The rows are grouped in 4 ways, from coarse to fine. Each group lies inside one group of the grouping before and may be the whole of it. The rows also spread widely along 11 directions, which tell nothing about the answers.
(in the rows, 128 means zero)
Some rows, each with its group in each grouping after it:
[ 81 148 112  94 181 183 141  83  84 106 146 155 124 131 180 135  94  99
 143 129  73  78 116 181 194 159 158  88 146  89 123 149 134 115 151  97
  66  86  64 146 108]  matu Z418 molaf tep
[113 173 113 113 145 145 148  67 146 101 153 131 140  99 134 147 123 131
 136 144 104 147 108 156 151 138 162 122 134 109 127 143 117 137 121 115
 114 120 120 131 102]  fonep Z983 lamop nadus
[ 94 135  99  85 220 152  82 103 130 105  90 161  95  84  50 121  74  32
 152  79 125 135 104 157  73 130 104 105 182 131 128 157 159 119 136  91
 108 116 137 137 102]  fonep Z881 vafo rume
[ 89 118 155 170 119 102  82  78 130 100 121  98 117 120 115  60 204  68
 137 140 132  98 128  95 132 102 106 169  97  92 120 123 169  93 110 154
 168 200 146 151 117]  matu Z418 paf reguf
[136 131 149 103 111  88 105  98 147 120 170 155 147 109 168 188 104 138
 127 146 134 101 109 129  82  85 149  95 134 127 187 124 110 156 139 155
 173 118  88 117 114]  fonep Z487 liko fube
[198 133  84 115 153  97 115 140 133 129 166 136 120 158 135 167 132 143
 166 144 123 119 108  83 198 112 126 109 137 156 213 155 133 152 207 195
 109 134 161  91 148]  matu Z119 nesiz zipo
[113 113 170 127  81 107 100 130 128 135 121 160 143 113 149 111 149  98
 119 111 138 118 111 119 123  70 101 126 120  91 146 104 171 140 128 139
 172 134 102 176 131]  matu Z418 paf Dor
[123 115 137 159 136 156 141 156 135 169  76 118 126 139  71 109 106 120
 154 128 111 162 147  76 111 133 114 150 143 111  82 133 108  93 164  87
 132 169 133 148 160]  matu Z625 vizir mokod
[160 144 124 150 153 108  94  55  73  89 134  73  73 171 114  90 179 160
 139 162 122  81 142 136 186 159 154 154 102 150 134 156 139 128 118 148
 131 154 126 122  81]  matu Z625 tegiz tuzap
[128 156 140 155  96 110 146 108 146 120 152 132 149  91 136 148 136 170
 134 128 115 183 116 123 135 116 143 143 122 118 133 122 112 143 118 143
 139 128 129 127 141]  matu Z625 revef kenob
[193 124 106  85 177 108  81 116 127 123 120 159 112 119 111 167  85 126
 155 132 136 115  98 115 132 106 120  94 157 151 195 152 137 155 192 130
 122 122 127 121 120]  fonep Z881 Daf lig
[146  93 128 133 177 109  65 122 134 118 105 146 150 100 124 150 109  93
 175 132 136  88  99  57 112 104  90 119 139 119 170 133 131 108 194 126
 123 156 134 107 178]  fonep Z803 pilid kasud
[122 141 175 145  82 119 113 105 137 127  87 154 142  57  97 135 105 139
 124 106 144 193 116 129  51  97 112 148 142 115  97 112 121 140  91  79
 156 130  93 153 131]  matu Z119 kugud rus
[116 153 115  96 149 145 120 100 103 122 123 122  61 173  89  69 141  80
 106 120 119 125 133 188 176 134 162 134 130 124 114 160 182 140 113 121
 139 134 126 193  36]  matu Z627 lemar balel
[140 141 121 158 152 129 108  76 150 117  95  80 113 135  58  79 171 102
 156 164 134 134 132  80 132 133 121 174 117 122 102 146 131  99 139 118
 147 208 173 137 113]  fonep Z983 lamop sagok
[115  84 166 158 145 126  71 143  92 138  76 116 126 136  84 122 117 111
 161 106 145  78 148  86  35 112  57 129 145 138 117 110 121 100 136 116
 147 128  90 110 179]  matu Z625 vizir zem
[ 78 151  90 121 179 146 127  91 132  94 155  92 117 135  97 115 171  74
 180 137 118  86 137 133  93 131  88 127 150 143 142 141 126 113 116 182
 107 124 134  86 122]  matu Z627 lemar Ruda
[152  69 173 152 129 113  89 161 100 165  90 134 142 178 140 121 124 118
 137 134 130  57 132  59 144 103 102 113 110 104 135 119 143  98 194 107
 149 148 105 157 177]  fonep Z487 Pev rup
[112 136 133 148 144 124 133 107 140 113 156 142 135 113 155 132 121 121
 120 126  94 145 105 129 202 137 179 132 108  86 128 142 139 115 150 109
 124 142 139 153 127]  fonep Z803 zafa fufi
[106 132 133 127 145 178 134 124 101 142  70 155 128 121 102  78 120  83
 139 101 105 140 118 133 181 135 108 134 140  88  80 132 169 108 146  66
  94 129 114 193 135]  matu Z418 tafud pim
[110 139 109 152 128 140 176 185 133 155 157 134 122 173 104 121 146 117
 129  83  92 168 134 128 202 133 129 127 128 125 120 135 156 127 152 157
 116 101 168 144 161]  matu Z119 nesiz kalaf
[ 90 129 135 119 117 122 129 100 155 124 155 116 163 141 159 127 188  99
 163 158 132  58 127 100 101  87  92 122 125 107 162 104 134 129 130 185
 160 141 112 129 139]  fonep Z803 pilid Riket
[109 123 135  99 138 155 141 175 149 176  91 166 110 149  66 105 101  71
 118  77 125 162 129 146 112 100 110 114 158 112 107 128 171 138 146  96
 156 115 133 200 116]  fonep Z881 Daf gimoz
[168 144  93 115 188 139 126  72 100  96 154 118 145 145 164 172 129 169
 174 173 100  65 111 116 207 160 140  99 132 138 170 153 104 130 185 137
  68 104 109  84 145]  fonep Z983 mupap mik
[177 147 128 139 128  99 106 127 148 131 106 150 104 113  58 104 123 122
 104  93 137 213  98 129 180 117 151 149 124 132 126 147 176 155 144 105
 154 152 188 178 102]  fonep Z983 mupap Relo
[ 58 126 143 133 178 159  87  86 111 108  86 128 106 101  90  84 110  45
 139 102 113 116 128 141  90 137 116 140 143  89  86 138 148  87 111  83
 123 151 107 154 109]  matu Z625 revef mezu
[179 124 107 140 173 141 116 112 105 129  91 112 120 152  95 105 150 142
 170 145 124 104 119  85 192 147 103 139 131 140 125 146 141 119 180 109
  94 141 152 134 152]  fonep Z803 zafa fufi
[ 83 132  99 121 216 166  92  85 122 107  91  98  90 116  43 117  97  58
 184 128 119 106 145 116  24 151  94 133 178 144 106 154 101  90 129 110
 110 154 119  85 118]  matu Z625 vizir zem
[110 150  78 113 193 141 121  88 112  90 166 119 107 133 120 133 144  90
 170 126  96  97 117 142 166 144 120 110 148 141 160 157 141 125 148 169
  85 109 140  89 124]  matu Z418 paf Dor
[101  68 175 161 173 125  69 170  91 138 102 164 113 129 118 136  56  83
 106  61 107 112 118 125 131 132 141 108 121  97 110 134 153  91 163  58
 137 112 108 153 165]  fonep Z803 zafa fufi
[131 131 134 142 150 136  93 128  85 104  84 183 151  63 135 116 104 121
 135  68 112 153  82 137 204 130  98 119 137  97 120 125 175 121 146  82
  73  87 123 162 171]  matu Z625 vizir zem
[ 77 146 149 176  96 123 178 159 169 137 169 150 170 105 128 144 135 133
 103  76  95 207 116 145 166 119 152 132 111  91 100 111 139 129 111 127
 146  99 156 155 167]  fonep Z983 mupap Relo
[120  97 130 147 190 124  66 107  62 108 117  82  81 191  96 111 145 106
 162 127 125  25 159 115 100 147  93 121 131 159 138 140 134 100 138 152
 129 124 102  89 136]  matu Z625 vizir zem
[192 142 138 148  95  99 125 131 154 155  85 143 127 114  67  93 148 143
 120 124 146 203 104  86 175 101 130 161 120 128 116 135 162 146 153 106
 161 175 183 192 121]  fonep Z487 liko fube
[119 118 126 110 127 138 122 136 127 142 104 133 158 156 121  96 196  92
 168 119 146  60 122  97 135  87  41 120 139 121 146 100 180 137 145 166
 135 112 130 159 162]  fonep Z803 pilid kasud
[173 167  88 134 145 122 132  77 136 100 129 109 135 103 104 135 163 153
 185 162 127 148 110  90 160 131 105 147 144 152 152 147 115 138 151 155
  90 145 155  93 142]  matu Z119 kugud rus
[103 139 119 135 176 133 113  62 132  85 161 111 147 112 153 163 127 119
 161 161 103  79 118 120 132 143 145 116 127 111 149 143  97 104 146 134
 108 135 107  85 135]  fonep Z983 mupap mik
[170 134 136 131 145 154 133 128  97 148  72 127 123 143  61 129 112 168
 147 108 134 142 134 128 120 147  95 125 152 161  93 130 124 142 140  76
 109  88 116 139 151]  fonep Z983 mupap Relo
[178 136 153 164  97  98  98 101  84 111 106 136 130 113 136  91 177 173
 129 122 137 132 105 117 213 116 110 149 102 127 132 119 174 144 132 130
 124 127 132 164 140]  matu Z418 molaf tep
[136 141 105  98 182 136 123 122 104 110 162 162 124 137 135 177  84 128
 131  90 101 114 105 176 173 144 146  77 149 143 163 148 141 155 155 127
  93  52 114 115 130]  fonep Z983 mupap Relo
[185 105 167 130  73 128 134 152 108 191  77 107 117 195  82 111 160 173
 153 154 159 103 163  78  69  90  70 139 138 161 120 106 121 152 147 133
 179 138  93 153 144]  matu Z418 paf reguf

New rows, each followed by its group in each grouping:
[126 120 104 103 184 138  91  95 132 109 115 142 152 116 143 123 141  74
 181 146 125  62  97  85 156 112  89 113 143 106 170 136 150 112 182 139
 101 148 129 128 147]  fonep Z803 pilid Riket
[112 122 143 174 134 110  83  86 111  92 109 107 147  94 129 100 173 119
 162 135 129  97 118  88 135 119  87 151 113 108 128 120 138  95 124 141
 124 160 128 117 160]  matu Z625 vizir mokod
[123 150 152 109  92 143 153  98 132 147  91 118 129 142  94  93 176 138
 137 142 146 116 143 142  92 102  96 138 137 124  97 108 145 151  94 120
 165 125 101 186 101]  fonep Z881 vafo rume
[134 163 126 124 111 110 142  70 139 106 161 119 147 117 149 139 171 154
 142 158 125 111 115 132 147 114 138 126 121 128 147 128 125 148 116 159
 141 124 122 131 111]  fonep Z487 liko fube
[ 98 159  87 115 189 174 172  81 134 117 160  82 122 169  94 162 133 133
 182 163  96  86 156 140  90 167 130 111 159 158 121 149  73 122 133 144
 100 101 111  70 126]  fonep Z983 mupap mik
[156 163 106  94 135 169 168 144 176 172  76 167 132 104  37 135  77 118
 141 104 128 232 111 126 105 120 120 127 180 133  98 140 126 157 158  69
 123 126 152 173 119]  fonep Z983 mupap Relo
[ 83 117 139 202 133 113 146 151 129 137 167  65 102 181  77 129 158 141
 142 117 103 131 177 108  84 144 133 151 116 153 105 128  96  99 108 176
 168 137 149  82 161]  matu Z625 vizir mokod
[ 89  59 174 126 147 100  65 153 118 145 149 142 122 189 174 136 112  59
 118 124 120  19 134  99 115  86 140  97 106  86 174 121 154 102 177 148
 190 153  88 150 134]  fonep Z803 pilid Riket
[ 65 167 113 119 137 148 156  97 135  96 174 144 141 102 166 124 139  95
 128 118  88 139 108 180 188 130 158 119 127  85 128 139 145 124 110 139
  99 103 113 151 104]  matu Z627 lemar balel
[167 139 103  88 158 117  95 101 125 129 105 117  83 173  68  78 180  90
 149 133 156  89 126 130 144 103  89 128 143 155 161 144 188 156 143 164
 153 145 156 165  79]  fonep Z881 Daf gimoz
[ 90 136  86 164 200 105  95  86 130  71 189  98 107 132 138 116 158  75
 155 137  85  99 115 110 207 150 162 137 110 107 167 164 141  89 156 189
 108 172 177  88 127]  matu Z625 vizir zem
[107 114 139 150 140 156 169 129 100 138 158 101 175 193 182 163 160 170
 165 154  93  33 151 108 169 145 109  99 116 116 129 111  96 107 161 146
 100  79  79 100 194]  fonep Z983 mupap mik
[157 146 142 104  96 155 167 128 109 172 113 133 102 177 105 122 116 169
 127 145 121 140 149 148 129 123 145 123 144 138 109 131 121 161 138 107
 147 114  84 175  93]  matu Z418 molaf tep
[166 108  91 136 199 111 103 152 145 133 125 141 132 126  96 153 101 104
 174 126 112 132 102  64 171 126 117 114 144 132 174 157 129 109 221 142
 103 153 179 105 175]  fonep Z881 vafo rume
[128 117  87 143 221 106  80  96 144  92 170 106  95 143 113 136 120  71
 159 147 102  96 111  90 171 147 167 129 120 126 176 176 129  96 191 157
 120 185 179  85 121]  fonep Z803 zafa fufi
[104 140 148 141 103 137 151 104 122 135 126  84 121 175  94  91 207 137
 145 135 142  86 159 136  89 116  87 147 123 144 100 106 142 140  82 153
 167 113 117 145 122]  fonep Z803 zafa fufi
[133 141 119 140 169 123 109  57 140  93 143  99 125  99 119 154 123 140
 169 173 120 112 122 101  95 141 145 138 132 134 140 148  83 115 139 122
 124 160 122  82 124]  fonep Z803 zafa fufi
[130 137 175 183 101 132 144 106  78 121 117 124 142 113 153 131 128 208
 119 117 100 151 131 141 179 155 149 144 103 110  80 117 113 120 108  82
 108  95  87 147 160]  matu Z625 revef kenob
[ 84 103 162 170 145  93  49 102 118  97 117 110  93 113  85  97 146  59
 126  97 143 106 135 112  65 108 107 152 115 119 124 132 155  95 100 139
 174 171 133 121 122]  matu Z119 nesiz zipo
[ 88 132 149 147 154 129 105  75  92 102 113  92  80 159  87  61 179  94
 115 116 120  86 148 169 146 147 138 148 107 118  83 138 174 108  81 115
 154 136 126 172  82]  fonep Z881 vafo rume
[113 125 150 158 128 131 130 121 122 125 124 138 154 130 141 117 143 125
 120 115 105 125 114 122 199 130 138 131 105  87 109 125 151 111 145 103
 124 126 128 164 152]  fonep Z983 mupap mik
[ 58 170 125 115 117 132 166  86 173 112 192 119 117 133 132 120 159  91
 113 130 105 141 130 179 119 116 176 132 123 100 126 132 141 143  83 158
 173 131 131 155  69]  fonep Z803 zafa fufi
[131 134 135 113 121  96  61  82 131  99 107 135 109 105 105  87 172  66
 137 122 162 106 107 115 111  80  87 143 129 118 162 129 185 138 116 160
 161 169 137 154  94]  matu Z119 nesiz zipo
[159 127 156 125  97 115  89  82 111 127  84 115 130 161 126  55 207 114
 123 153 158  73 118 107 187  93  98 151  98  99 128 116 196 135 130 129
 166 171 127 204  97]  fonep Z983 lamop nadus
[135 130  81 119 156 127 153 176 140 141 185 134 141 176 143 155 143 114
 167 125 102 109 121 107 193 113 112  99 140 137 191 142 136 137 193 207
 100 101 154 103 164]  matu Z627 lemar balel
[165  81 148 136 146 120  80 169  88 149  94 143 135 154 131 139 105 126
 155 121 137  78 124  80 133 106  83 109 133 130 158 128 135 115 192 121
 117 119  96 128 176]  matu Z627 lemar balel
[ 86 146 121 101 129 142 150 124 123 117 179 150 150 128 178 162 125 117
 141 121 104  99 119 168 137 110 126  90 142 112 161 124 127 143 127 162
 111  69  82 124 128]  matu Z627 lemar balel
[133  97 116 110 193 128  58  92 110 109 109 131 117 145 152 117 117  50
 166 165 117  42 110  73 166 116 122 118 130  89 174 157 146  87 207 128
 107 192 109 126 126]  matu Z119 kugud rus
[ 96  85 145 105 145 142 100 163 124 167 113 149 119 180 137 123  93  57
 135 126 115  69 138 101 107  95 120 104 142  84 147 127 143 104 184 127
 159 157  88 163 129]  matu Z625 vizir zem
[143 113 129 119 187 116  55 102  90 102 110 148 105 104 112 145  80 104
 148 108 125 103 107 124 112 127 117 110 148 136 160 147 135 125 159 113
 111 120 106 108 130]  matu Z625 revef mezu
[201  90 150 122 155 124  66 157  89 159  56 166 100 128  87 148  43 131
 136 108 139 142 115  85 119 121 118 117 150 139 137 149 129 124 203  58
 120 141 103 143 149]  matu Z119 nesiz kalaf
[160 102 126  82 156 157 113 185  91 180  87 177  93 182  99 136  59  96
 124  87 120 120 127 133 154 118 122  90 163 129 139 147 161 141 196  88
 116  98  99 175 125]  matu Z119 nesiz zipo
[157 125 128 145 156  92  97 131 126 109 160 154 133 110 122 184  91 150
 128  94 119 149 101 129 148 126 145 104 129 147 171 140 127 146 158 135
 125  93 141  97 156]  fonep Z983 mupap Relo
[133 127  93  99 180 133 100 116 134 131 139 134  92 159 108 116 116  63
 156 143 113 102 120 109 151 116 137 116 148 123 171 160 148 124 189 156
 129 170 140 131  98]  matu Z418 molaf tep
[132 172 106  84 144 121 140  70 118  90 176 163 128 118 187 132 145 130
 117 134  99 111  89 190 252 127 179  97 119  98 169 147 175 162 134 146
 106  94 119 174  76]  fonep Z881 vafo rume
[ 89 129 127  89 137 178 159 144 142 159 114 178 154 139 158 109 111  69
 126 112  96 118 106 140 195 110 135 104 140  58 116 126 169 121 171  87
 115 120 106 210 124]  fonep Z803 zafa fufi
[ 99 105 159 147 161 156 107 112  74 131  95  97 119 150  96 140 110 140
 168 123 122  65 166 121  28 145  80 120 151 150  97 119  88 104 117 104
 121  94  59  91 163]  matu Z625 revef mezu
[ 84  98 138 139 165 124  76 117 105 131 118  69  63 209  59  86 159  61
 148 129 137  43 179 115  33 121  96 139 135 151 125 134 138 101 114 170
 187 165 116 113 100]  matu Z625 vizir zem
[121 104 120 115 219 126  59 113  94 108 138 150  61 137 115 158  28  67
 119 107  93 112 117 143 144 154 196 100 141 119 152 185 127  99 182  88
 112 145 108 112  94]  matu Z119 nesiz zipo
[126 148 142 151 144 105 102  59  89  81 169 110  97 126 158 133 132 160
 114 137 100 115 123 164 181 155 190 135  99 123 136 149 127 128 109 135
 127 125 104 121  91]  matu Z625 revef kenob
[166 126 117  92 183 163  92 114  85 145  60 135  62 157  50 112  71  99
 144 118 130 124 134 133 106 148 121 121 168 156 108 166 137 127 161  66
 109 135 104 147  93]  matu Z119 nesiz kalaf
[ 79 104 152 157 135  96  73 116 132  96 153 130 146 104 162 119 150  69
 138 122 126  87 113 106 124  92 112 130 106  85 161 122 148  95 133 163
 148 155 117 124 146]  matu Z627 lemar balel
[167 183  82  96 120 162 209 125 170 158 136 122 152 150  82 155 151 174
 172 153 123 171 128 121 135 125 106 121 168 162 134 131 104 173 151 151
 112 100 148 126 134]  fonep Z983 mupap mik
[134 117 159 177 118  80  94 124 101 105 171 131 124 120 147 158 129 164
 125 109 119 122 123 127 134 117 141 123 107 140 157 123 125 135 127 159
 149 106 113  98 156]  matu Z418 molaf tep
[201 118 165 165 109 100  87 132  83 135  71 134 101 110  56 118 124 184
 133  95 153 176 124 110 109 121  91 148 134 176 111 125 143 152 126  93
 142 112 132 137 152]  matu Z418 paf reguf
[168 134 104  99 154 140 104 122 114 142  90 132 101 148  67 106 136 105
 171 129 145 114 125 107 107 110  73 123 166 162 150 139 151 148 163 144
 123 132 132 135 120]  matu Z418 molaf tep
[186 130 129 151 126 104 120 107 113 133 134  97  99 156  95 138 145 180
 156 161 127 133 140  93 131 131 134 144 126 167 146 143 105 142 153 149
 142 148 134 101 129]  matu Z418 paf reguf
[103 101 187 178 113 126 110 154 108 140  96 147 156 110 113 131 109 133
 112  74 123 143 124 122 117 119 108 129 115 100  85 105 141 108 120  73
 145  98 108 156 183]  fonep Z983 lamop nadus
[128 116 137 148 123 153 156 137  97 153 117  88 143 175 100 145 168 168
 192 142 126  73 168  91  58 127  47 121 152 170 118 106  90 125 132 158
 120  86  90  79 194]  matu Z418 paf reguf
[110 122 114 169 149 123 147 159 105 122 176 116 152 154 152 162 148 155
 163 108  91  98 135 111 172 140 105 109 127 136 153 121 115 116 154 183
  97  78 130  79 203]  matu Z625 vizir zem
[150 124 159 117  81 141 134 140 104 174  76 131 116 186 110  63 171 128
 117 125 140 116 139 120 168  97 100 145 119 106 104 111 182 146 135 119
 163 144 110 220 106]  matu Z625 revef kenob
[166 126 173 188  61  90 132 124 102 138 126  96 124 154 109 104 201 201
 129 134 141 139 147 102 145 111 107 163  97 151 115 106 138 145 107 154
 170 130 132 140 152]  matu Z418 paf reguf
[169 168  85  79 140 131 151 107 113 131 166 117  80 194 110 141 147 147
 144 142 122 109 137 158 162 129 139 108 149 176 172 155 139 178 141 182
 124  97 126 121  81]  matu Z119 nesiz kalaf
[ 61  72 181 187 139 124 124 186 141 158 151 140 157 151 146 166  79  95
 111  90  89 119 140  99 112 121 155 111 107  75 111 117 106  76 166 102
 161 129 107 126 195]  fonep Z983 mupap Relo
[139  91 174 134 139 137 109 130 132 151  88 163 170  87 158 179  51 145
 149 150 114 119 115  77  96 110 132 108 136  81 127 124  80  97 193  52
 126 145  64 138 177]  fonep Z881 Daf lig
[ 97 141 132 121 120 135 145 127 146 141 142 122 120 172  97 105 163  96
 117 111 123 121 138 150 133 111 126 127 127 118 121 123 162 141 116 147
 167 123 138 167 104]  fonep Z983 mupap mik
[180  80 163 125 110  95  77 188 141 185  88 165 124 136  99 163  55 127
 133 123 150 148 124  59  57  70 114 118 149 127 168 121 114 137 200 116
 187 168 107 141 154]  matu Z625 vizir zem
[112 116 118 123 171 143  94 115  85 123 101 101  93 182  87  86 164  83
 162 118 130  51 149 122 114 129  74 125 144 144 129 132 159 114 132 154
 127 124 118 128 125]  matu Z625 vizir zem
[127 127 104 130 172 154 145 161  95 141 128 126 132 160  99 153 121 140
 176  94 108 108 139 122 122 142  74 100 163 163 137 126 121 133 157 150
  85  58 120  91 187]  matu Z625 revef mezu
[152 119 185 177  76 102 137 124 120 138 135 134 167 132 170 145 140 199
 105 136 116 139 122 110 192 120 160 136  84  96 116 109 120 131 140 103
 153 126 104 160 162]  fonep Z983 mupap Relo
[125 152 150 158 124 107 103  27 143  86 133  87 124 104 117 114 165 141
 133 182 131 120 128 117 114 132 163 166 102 112 115 139 107 116  99 119
 164 191 122 127  85]  fonep Z983 mupap mik
[114 128 161 114 131 154 108  88  76 110  99 129 145 107 145 146 116 148
 159 136 134  67 133 150  62 122  82 107 149 131 116 113 104 129 106  96
 106  75  33 117 139]  matu Z627 lemar Ruda
[166 141 115  97 128 122  92 115 116 139  86 134  76 161  50  63 167  81
 136 111 157 130 125 133 134  94  88 142 145 154 141 136 201 162 129 147
 158 151 153 183  77]  matu Z418 tafud pim
[ 91 121 134 133 141 138 142 181 148 156 112 184 132 123 108  93 110  59
  98  61  96 183 101 142 219 113 147 121 125  66 104 134 201 114 161  93
 133 128 168 222 136]  fonep Z881 vafo rume
[187 119 128 119 123 106 103 155 139 162  95 151  93 164  77  79 141 102
 112 111 143 160 107 104 200  97 134 143 121 122 143 143 198 152 178 118
 168 171 181 208  99]  fonep Z803 zafa fufi
[126  76 142 135 158 139 105 181  96 166 108 117 127 219 103 123 139  97
 149 103 129  40 151  94 123 112  71 101 131 135 137 117 154 111 176 143
 142 101 116 132 178]  fonep Z983 lamop nadus
[ 84 105 160 185 158 116  95 139 115 120 111 144 122 109  99  97 112  75
 102  69 101 151 113 124 175 139 151 139 105  88  84 139 168  82 134  78
 136 141 156 170 150]  fonep Z487 liko fube
[145 131 154 189 112 109 118 141  69 126 102  96  91 157  53  92 169 182
 123  74 135 151 154 148 130 146  95 155 119 178  85 117 155 142  81 131
 145  83 142 136 148]  matu Z625 vizir zem
[ 63 106 161 126 136 155 110 119 116 131 102 145 153 147 149  83 155  51
 121 102 115  64 122 133 162 109 100 117 115  59 103 110 184  97 135 102
 136 129  98 193 138]  fonep Z983 mupap Relo
[137 104 157 109 142  79  44  99 149 115 111 155 115  89 109 139  98  77
 130 130 157 110 104 106  53  73 123 120 135 115 175 131 145 132 146 128
 190 176 116 142 100]  fonep Z881 vafo rume
[151 193 109 124 150 126 101  14 112  60 104 119  97  52  81 106 142 139
 146 139 132 178  99 162 138 150 142 161 144 146 111 158 137 146  83  96
  97 141 134 128  69]  matu Z119 kugud rus
[128 131 129 108 116 130 137 124 124 138 144 130 153 143 154 168 130 153
 167 150 126  83 136 113  84 101  94 102 151 135 167 112 100 146 145 169
 136 101  78 103 152]  matu Z625 vizir zem
[149 133 144 140 100 120 117 100 107 129  84 118 150 150 122  57 224 123
 142 136 149  79 117  98 195 102  69 148 107 111 115 110 191 129 128 138
 137 142 141 192 138]  fonep Z487 liko fube
